All groups share one centre, and each spreads out both ways along 13 directions, with some noise.
In the rows, zero is written as 128.
Some rows, each with its group after it:
[ 98 118  79 158 173 165 132 141 133 108 159 161 116 153 121 136  98 124
  88  78  38] : mufev
[140 106 149  98  88  81 103 203 138 142 173 118 113 128 113 154 106  95
 112 118 117] : viz
[150 108 122 110  92  94  70 104 120 141 138 129  96 144 158 105 104 176
 150 102 137] : viz
[117 134 129 143 107 113 125 134 146 132  88 154 121 116 118  83 158 122
 104 124 138] : misod
[ 85 128 126 126 129 202 104  72 144 169 159 158  97 100  99 140 115 127
 109 135  59] : monof
[ 97 124 131 102  79 108 154 132 120 151  92 133 141 101  76 159 169 122
 129 169 147] : kelo
[139 107  98 159 121 195 108  66 122  70  94 136  88 135 119 147 157 119
 148  81 171] : viz
[170 166 104 114 114 104 153 234  96 130 141 119 145  99 103 148 128  94
  86 109 154] : monof
[115 116 114 167 115 134  90  94 113 139 183 107 142 160 161 147  97 153
 146  89  96] : misod
[117 128 141 118 169 139 150 126  85  68 111 107 167 140 116  84  81 160
 120  70  99] : kelo
[119 137 119 132 129 108 163 128 213 143 137 123 158 146  82 161 132 116
  95 163 133] : monof
[ 52 128 158 147  89 160 123 157 119 157 121 116 160 118  84 125 110 111
 168 123 112] : kelo
[154 120 144 104 150 142 135 109  79 173 112 133 148  96  80 100 103 161
 143 155 134] : Vasu
[102 143 112 139 141 195 116  93 153 163 109 152 105 119 122 137 120 125
 191 144 144] : mufev
[103 138 148  99 141 134 128 132  93 134  93 134 112 123 190 105 134 157
 162 133 112] : Vasu
[115 105 129 161  94 161  75 118  85 147 187 124 126 129 134 154 104 116
 136  96 102] : kelo
[129 139 124 148 118  99 132 109 105 121  83 149 163 153 187 113 154 142
 116 136 182] : Vasu
[166 164 136  90  82 105 151 181 107 124 129  79 109  79 123 143 180 114
 110 157 163] : kelo
[110 118 177 104 147 122 171 109 112  57  84  97 175 136 106  79 124 136
 135 152 157] : Vasu
[151  66 121 136  84 147  97  99 108 135 142 119  98 123  73 196 154 118
 138 112 137] : mufev
[125 118 139 150 169 150 117 100 147 124 145 130 138 150 127  79  84 138
 148 137 112] : Vasu
[120  92 106 123  98 121 141 145 169  57 110 120 115 192 124 145 157 127
  90 138 153] : Vasu
[130 110 134 102 104 127 121 114 163 180  99 135 124 112  45 125 110 158
 125 124 124] : monof
[153  95 112 109 194 119 167 155 161 107 113 150 114 176 129 121 122 130
 139 183 136] : misod
[ 98 173 162 109 139 158 157 101 128  67 135 109 167 115 147  94 119 110
  91 160 139] : misod
[126 122 126 104 155 127 198 118  98 132 109 102 175 123  82 172 149 159
 113 166 101] : monof
[160 161 111 105 109 137 135 132  85  88 139 105  83  67 127 106 174 110
  92 125 126] : mufev
[126  76 101 144  91  68 125 202 150 127 170  81  94 185 141 145 152 137
 165 164  94] : viz
[117 112 123 151 129 140 138 158 139 145 137 157 123 132 122 185 157  69
 125 153 139] : mufev
[ 99 122 143 152 134  83 146 156 175 117 110 142 143 160 152  83 151 111
 121 171 127] : viz
[108 132 141 122 123 168 151 121 106 131 166  88 163 130 118 163 127 130
 125 176 109] : viz
[129 159 146 140  96 112 141 136 136 186 113  82 153 102 126 188 162 144
 135 100 124] : mufev
[ 94  73 121  85 118 146 108 142 163  36 161 133  61 165 104 133 100 100
 114 113  87] : Vasu
[ 67 179 123 155 144 140 128  66 186 127 112 165  99 104 185 111 164 108
 130 112  89] : viz
[ 88 126 175  89 126 171 132  91 124 114 133 165 140  92  90 114 113  69
 129 212 164] : viz
[110 113 133  74 134 158 105 165 174  95 103 169  51 147 148 124 113 114
 104  97  99] : kelo
[152 114 144 118  91 105 111 117  99  96  80  94 100 113 129  79 166 173
 120  82 129] : misod
[135 140 131 119 118 151 116 154  93 144 123 102 148 127 125 157  94 161
 122  55 111] : kelo
[100 125 137 123 153 177 121  83  76 129 102 146 124 111 142 124 121 143
 162 114 113] : Vasu
[115 122 112 137  91 112 135 102 148  93 141 113 129 111  76 161 138  80
 180 145 187] : kelo
[102  99 113 179 146 155 137  73  71 182 133 138 166 135 128 175 149 154
 168 154  94] : Vasu
[130  90 160 100 118  94 139  95 106 105 104 108 117  83  81 161 149 117
 176 107 135] : mufev
[151  96 142 142 201 137 190 148  98 115 123 107 159 140 104 125 140 140
 101 154  78] : Vasu
[103 155 103 140 136 194 156 137 138  91 111  95  94 146 180 154 175 143
 118 113  91] : kelo
[ 78  67 146 124 110 142 103  63 129 109 138 169  91 131 129 148 157  92
 145 166 107] : kelo
[166 121 162 132 181 112 143 108 116  68 100  99 170 148 137  91  95 152
 129  71 151] : misod
[110 130 123 143 174 103 169 115 104  18 140 117 135 125 155 102 148  94
 106 110  95] : kelo
[121 166 145  82 167 110 157 167 148 120  76 135 123 127 170 116 111 138
 144 109 132] : mufev
[132 163 109 161 135 119 125 147 129 146 157 123 175 136 128 128  86 131
  97  86 116] : monof
[ 88 169 149 128 162 103 175  65 130  85 118 111 154  72 132  97 153 120
 121 120  82] : misod
[146 137 103  87 127 143 140 181 114 146 100 127  88 138 161 189 153 159
 104  99 105] : mufev
[158 136 170 104 139 156 131  75  99  69 109  78 109  79 131 119 146 124
 160  99 159] : viz
[115 150  68 136 135 158 164 142 133  68 142 101 113 146 112 101 142 138
 116 149 109] : kelo
[125 141 126 148 145 158 149 123  88 128 108 129 194 132  92  96 101 148
 107 125 137] : monof
[121 116  78 128 109 182 134  98 126  81 111 134 118 157 104 179 137 125
 145 133 186] : monof
[154 117 119 122  87  80  77 138 119 132 158 141  91 117 157 145 129 110
 132  90 142] : monof
[117 107  73 136 122 207 152 102  90  96  96 149 136 144  66 182 145 118
 144 147 179] : monof
[118 137 134 126 144 127 122  97 133 131 126 150 116 101 129 102 121 105
 170 154 149] : mufev
[178  95 118  98 206  72 160 158 144 133 103 155 105 125  99 130 111 129
 152 118 110] : misod
[129 149 131 153  99 156 151 138 124 145 115  65 153 141 158 224 179 148
 127  95 131] : viz
[116 144 127 108 121 125 134 145 143  88 112 142  80 114 168  85 164  92
 146 184 162] : misod
[ 62 118 157 156 140 106 143  98 144  75  81 165 173 145 133 105 132  89
 134 108 145] : Vasu
[133 112 106 152 197 151 164 104 144  84 130 106 140 193 182 182 127 144
 161 122 121] : misod
[122 124 128  90 146 148 139 112 172 119 114 118  73 128 139 162 138 146
 142 120  91] : kelo
[150 116 122 102 163 168 158 105 199  78 124 131  80 130 102 167 154  91
  94 150 136] : monof
[179 158 145 165 164 143 160  80 124  87 116  76 159 118 158 149 167 122
 132 115 181] : monof
[108  91 124 112 121 107 141 133  46 114 137 159 142 108  97 128 133 102
 135 167 128] : monof
[101 157 117 168 134 115 131  88 165 152  94 147 153 154 183 137 150 153
 118 104 125] : viz
[153 176 161 113  86  79 120 170 108 150 139  93 157  90 150  87 133 132
 103 127 150] : monof
[119 153  99 173 147 179 128  93 120 202 145 175 141  60  48 130 136 108
  84 127  76] : viz
[161 118 155 150 166 168 140 105  82 152 102 138 133  73  77 104 156 112
 129 135 129] : kelo
[158 110 113 165 102 144 109 165 141 119 159 157 130 141  90 145 140  63
  47 132 163] : mufev
[130 125 124 115 149  70 123 144 138 167 151 159 166 139 100 106  68 159
  69 105  68] : kelo
[ 99 127 161 126 152 103 172 157  75 127 150 103 168 115 155 151 149 119
 109 146  59] : Vasu
[109 105 145 133 129 111 101  94 163 123 213 119 125  89  46 140  68  74
 145  98  77] : Vasu
[ 98 109 126 124 115 167 109  74 129 140 121 162 143 133 104 216 106 113
 139  85 143] : viz
[103  78 161 122 130 109 144 174  86 148  91 155 165 132  68  75 123 133
 113 164 103] : monof
[134 135 149 143 160 229 147 113 146  56 166  55 124 154 139 140 121 115
 133 140 126] : mufev
[115 124 126 135  72  99  81  88 134 137 173 125  94  98 141 158 137  96
 176 122 146] : monof
[122  81 143 140 116 131 127 147 113 151 139  97 126 121  66 147 132 125
 166 136 101] : viz
[107 135 139 166  83 138 101 133 155 138 156 128 137 117 114 185 135  76
  95  64 119] : misod
[135 122 148 186 140 137 141 142 144  77  97  62 119 132 138 111 172 136
 148  51 101] : viz
[114 133 132 170 126 156 121 137 108 127 135 152 153 152 167 111 147 102
 101 165 148] : Vasu
[156 180 125 135 182 124 194 159  99 122 115 102 168  99 146 139 154 134
  82 107  99] : mufev
[138 130 126 109  91 187 118 125  89 132  90  99 114 129 125 157 148 169
 125 105 150] : misod
[180 109 124 146 157 124 100  98  91 137 164 169 110  87 117 127 123  78
 129 129 144] : Vasu
[148 121 119 128 152 138 132  98  93 102 187 102 103 104 138 129 134 123
 135 149  86] : mufev
[156  96 159  95 149 173 107 115 121 120  80 161  56  85 112 159 148  94
 146  86 147] : kelo
[185  83 128  96 174 137 125  95 152  88 136 118  86 121  57  98  88 138
 154 122 132] : Vasu
[170 139 102 145 214 202 164 165 135 104 152 106 112 169 179 174 123 121
 115 131 108] : mufev
[153 120 173 124 115 113 116 150 172 148 168 109 118 126 146 166 132  67
 157 176 185] : mufev
[165 126 109 145 120 127 106  94 100  84 166 111 127 142 169 157 128 127
  99  83 143] : misod
[157  79 140 136 153 151 137  72 103 105 170  74 170 170 106 177  95 171
 119 111 105] : misod
[ 82  79 138 124 119 134 102  70 133 127 160 147 129 144 100 141  88 116
 193 158 123] : viz
[ 81 128  98  87 156 199 157  71 131  63 145 165  87 110 119 189 139  72
 133 169 118] : misod
[ 83 156  86  98 161 182 164 124 142 163 154 150 104 109 128 236 124 106
 145 140  68] : misod

New rows, each followed by its group:
[ 96 128 135 135 108  89 134 140  74 139 150 161 179 124 137  96 128 114
  84 182 119] : monof
[100  76 170  69  80 117 124 142 116 163 112 107 116 125 102 216 133 128
 190 148 137] : viz
[177 126  93 152 163 130 150  51 143 104 140 109 131 137 130 163 154 146
 124 137 150] : kelo
[ 96 108 127 159 135 136 114  75 226 110 150 124 122 166 105 148  98 111
 166 109 123] : monof
[ 89 124 123 124 122 165 130  44 136 136  45 155 119 141 157 163 171 171
 167 122 155] : viz
[119 145  90 138  66 173 103 149 126 132 146 109  83 134 158 207 168 109
 128 110 140] : kelo
[113 185 104 125 102  99 125 130 138  97 194 107 146 142 201 145 117 116
  91 132 127] : monof
[168 151 131 113 136 176 135  59  86  93 104  78 104  73 132 162 165 145
 148  77 150] : viz
[162 141 107 153 123 217 137 169 167 131 149  67  85 160 149 156 170 145
 101 154 116] : Vasu
[181 103 126 125 193 178 121  86 142 119 112 157  76 116 108 109 131 129
 123 128 126] : kelo
[146 120 126 221 156 141 113  80  78 108 163 126 195 120 111 127 105  86
 136  73 154] : kelo
[102 120 163  82 116  96 123 120 143 155  78 142 116 130 153 131 132 161
 142 116 119] : viz
[101  92 102 110 155 120 159  88  99  17 121 145 103 130 114 110 151 107
 117 139 108] : kelo
[ 56 126  74 141 105 161 167 111  89  90  91 140 155 167 131 160 172 163
  88 130  93] : kelo
[180 137  91 123 134 127 158 152 113 144 129 125 123 101 100 208 162 108
  94 114 143] : monof
[153 155 119 148 112 105 119 112 154 100 119 153 140 141 177 152 156  91
  95 116 211] : viz
[155 122 139 118 141 186 101 168  75 172 131 130 101  89  87 103 104 142
 114  98  80] : kelo
[103 126 135 114  70 124  81 152 115 128 206 146 134 147 143  93  92  99
  92 190 139] : Vasu
[153 110  71 125 126 151 126 106 106 129 168 142  96 109  85 180 137 109
 125 146 124] : viz
[148 107  99 171 145 127 142 134 129  99 121 150 131 164 152 156 170 106
  82 117 137] : Vasu
[129 148 162 102 109 113 124 135 178 182 120  97 125 120 145 210 121 143
 150  80 119] : kelo
[172 110 131 129 130 147  86  87 135 179 182 109 124 151 142 137  92 179
 117 136 109] : kelo
[149  90 135 135 124 102  83 108  99 127 202 135 144 116  74 108  52 108
 144 112 125] : kelo
[127 159 129 146 126 156 118 137 152 116 124 142 152 142 131 103 103 122
  67  93 140] : Vasu
[ 75 136 103 116 115 177 127 102 105  91 156 123 126 145 137 143 114 132
 135 141 107] : monof
[157 138 170 158 143 140 110 127 154 181 145 122 102  68 126 160 158  72
 152 116 127] : kelo
[110 101 114 100 129 191 118 120 131 141 197 143 126 155 101 173  79 107
 126 204 119] : misod
[110 125 114 109  99 115 125  98 144 154 124 107 134 134 121 243 117 154
 160  60 121] : kelo
[101 101 105 165 121 116 134 112 167 134 103 147 140 178 140 204 149 122
 144  96 136] : viz
[128 141 138  96 113 125 103 113 132 145 149 155 128 111 137 167  98 110
  99 102 135] : viz
[154 112 137 118 148  88 105 121 166  93 146 159 118 126 112 130  83  80
 127  79 157] : kelo
[ 70 135 127 105 109 159 122 138 138 180 127 156 129 123  84 114 101 149
 105 146  72] : misod
[107 126 145 127  98 145 107 112 149 140 134 109 159 185 159 127 102 173
 121 140 141] : kelo
[120 164 142 113  87 157 112 128 135 140 114 120  80  81 156 158 172 107
 119 103 131] : viz
[186  99 183 101  88  88 125 100 105  78 101  62 164 133 112 127 145 158
 102 106 196] : mufev
[100 140 125 101 125 166 123 108 129 108 156 159 136 120 104 135  93 103
  77 133 118] : misod
[108 127 159  58 118 152 155 148 129  92 136 146 147 137 127 201 114  71
  95 178 173] : viz
[118 152 164 185 167 109 159 111 148 150  91 141 184 101 108  64 149 114
 107 138 122] : viz
[105 145  71 134 113 155 162 164  96  98 123 124 131 139 104  96 151 154
  79 159 102] : kelo
[149 118 135 126 160 113 171 162 187  92 124  80 110 137 101 156 150 124
 105  96  84] : Vasu
[ 98 121 152 144 138  87 140 105 131 116 117 137 173 143 140  97 122 123
 146 146 135] : Vasu
[159 190 145 136  75 162 114 185 148 136  91  61 140 140 165  93 138 172
 107  86 184] : monof
[ 83 111 112 131 104 163 111 116 106 132 140 134 114 161 172 159 144 153
 117 133  84] : monof
[198 112 106 122 148 138 101 138  95  81 175 139  62 121 180 151 150  87
  90 110 135] : Vasu
[ 73 146 144 145  65 125 104  88 105 182 168 100 136  80 120 151 146 119
 181 154 108] : monof
[148 156 150 131 200 129 162  54  85  64 123 101 175 106 162  97 107 131
 170 127 166] : misod
[165 130  94 161 107  98  84  92 135 114 126 133 122 169 177 115 125 158
 118  81 173] : viz
[125 162 115 107  50 113  71 100 147 164 122 150 121 111 125 126 103 143
 126  98 183] : Vasu
[161 165 115 151 153 166 168 159  73  61 118 138 176 117 123 106 144  70
  77 147 211] : monof
[102  88 101 113  80 120  91 123 197 163 113 182 108 181  85 131 110 150
  98 140 132] : monof
[ 74 109 157  82 146 133 115  99  77 135 113 168 132  97 108  96  77 134
 161 112  81] : Vasu
[135 164  98 122 179 133 154  67  93 103 162 122 155 125 170 160 111 153
  98 107  94] : misod
[166 149 106 141 146 124 146 106 124  88 137 143 136 113 149 180 156  83
  76  98 165] : misod
[108 117 105 137  93 182 122 150 122 115 108 161 117 164 140 138 163 112
  85 166 159] : monof
[ 88 157 178  86 121 120 162 132  82  92  88  96 171 119 164 101 134 155
 126 133 128] : Vasu
[ 77  85 129 130 168 158 169 156 138  68  80 150  97 156 127 150 168 103
 124 110  75] : Vasu
[140 116  92 141 132 149 133 122 112 161  91 150 122 158 136 120 149 181
 147 165 142] : misod
[ 76  95 147  86 111 170 147 168 131 134 143 145 119 125  78 169 123  83
 122 187 102] : viz
[ 60 127 123 126  79 144 102 193 109 158 144 146 137 142 114 117  99 132
  95 107  64] : kelo
[194  98 132 145 168 136 133 141  93 130  86 126 134 131 107 135 137 144
 113  68 136] : monof
[164 153  93 154 135 167 134  91 103 113 156 104 144 120 132 176 135 134
  95  95 135] : viz
[116 123 107 169 113 170 124  87 157 144 172 104  72 105 135 180 193  91
 169 171 109] : kelo
[109 159 123 138 102 115 150 130 121 104 104  96 151 154 197 176 176 150
  89  92 128] : Vasu
[136 144 138 137 124 125 147 129 149 116 111 114 140 115 143 238 163  82
 122  62 156] : viz
[107 119 124 121 149 187 103 115 153  94 125 157  80 126 108 117  97 103
 125  79 105] : Vasu
[133 135 146 150 114 139 134 124 130 149 134  97 191 156 114 130 119 168
  62 122 118] : misod
[ 91 106  89 134 141 155 143  73 135 105 115 123 125 187 163 184 135 177
 155 116 104] : viz
[168 112 134 131 129 147 116 100  86  92 152 120 153 135 103  46 102 138
 112 186 183] : viz
[149 110 156 105 108  93  99 111 134 185 125 149 119 110 140 199 136 122
 108  95 128] : kelo
[124 112 170 133 101 171 127 140  83 198 114  91 185 120  70 143 114 171
 121 129 113] : viz
[ 80 162 113 181 146 132 168 123 190 128  91 141 187 163 126 133 135 125
 110 115 132] : kelo
[ 86  77 152 145 153 184 149  93 117 141  96 141 136 146  93 130 150 145
 132 162  79] : monof
[ 77 125 129 112 147 108  96  72 173 116 132 191  93 125 148  81  92 113
 137 113  92] : viz
[ 88 132 148 105 127 129  90 122 160 103 155 161 117 152 161  91  72 115
  97 109 102] : viz
[170 152 110 150 134 139 115 117 112 141 164 144 131  88  98  93 120 110
  76 126 130] : viz
[141 104 129  81  79 160  77 171  52 111 129 132 103 124 111 132  95 134
 112  78 143] : kelo
[113 129 130 113 156 110 170  75 167 135 125  98 136 146 141 146 148 181
 125 165  79] : kelo
[113 125 145 133 125 122 109 154 164 131 158 145 110 120 115  92 115  84
 119 147 115] : kelo
[128  77 117 123 169 144 132  41 100 106  86 180 122 140 121 167 141 149
 106  98 108] : kelo
[149 147 103  90  95 137 142 127 109 102 112  78 117 150 169 175 158 178
 116 124 154] : monof
[153 125 102 165 137 139 159 100  86 135  77 137 151 116 124 210 196 131
  95  80 140] : Vasu
[145  94 124 138 112 174 129 192 107 102 166  86 119 136  74 145 124 106
 102 121 107] : viz
[ 89 107 123 143 123  93 119  80 135 115  93 178 151 137 110 141 122 117
 136  84 136] : Vasu
[112 124 128  48 106 125 109 142 139 110 174 131  64 112 146 193 105 103
 131 117  99] : viz
[185 106 129 138 141 111 118  57  87  82 156 103 146 119 134 163 129 121
 139  99 175] : kelo
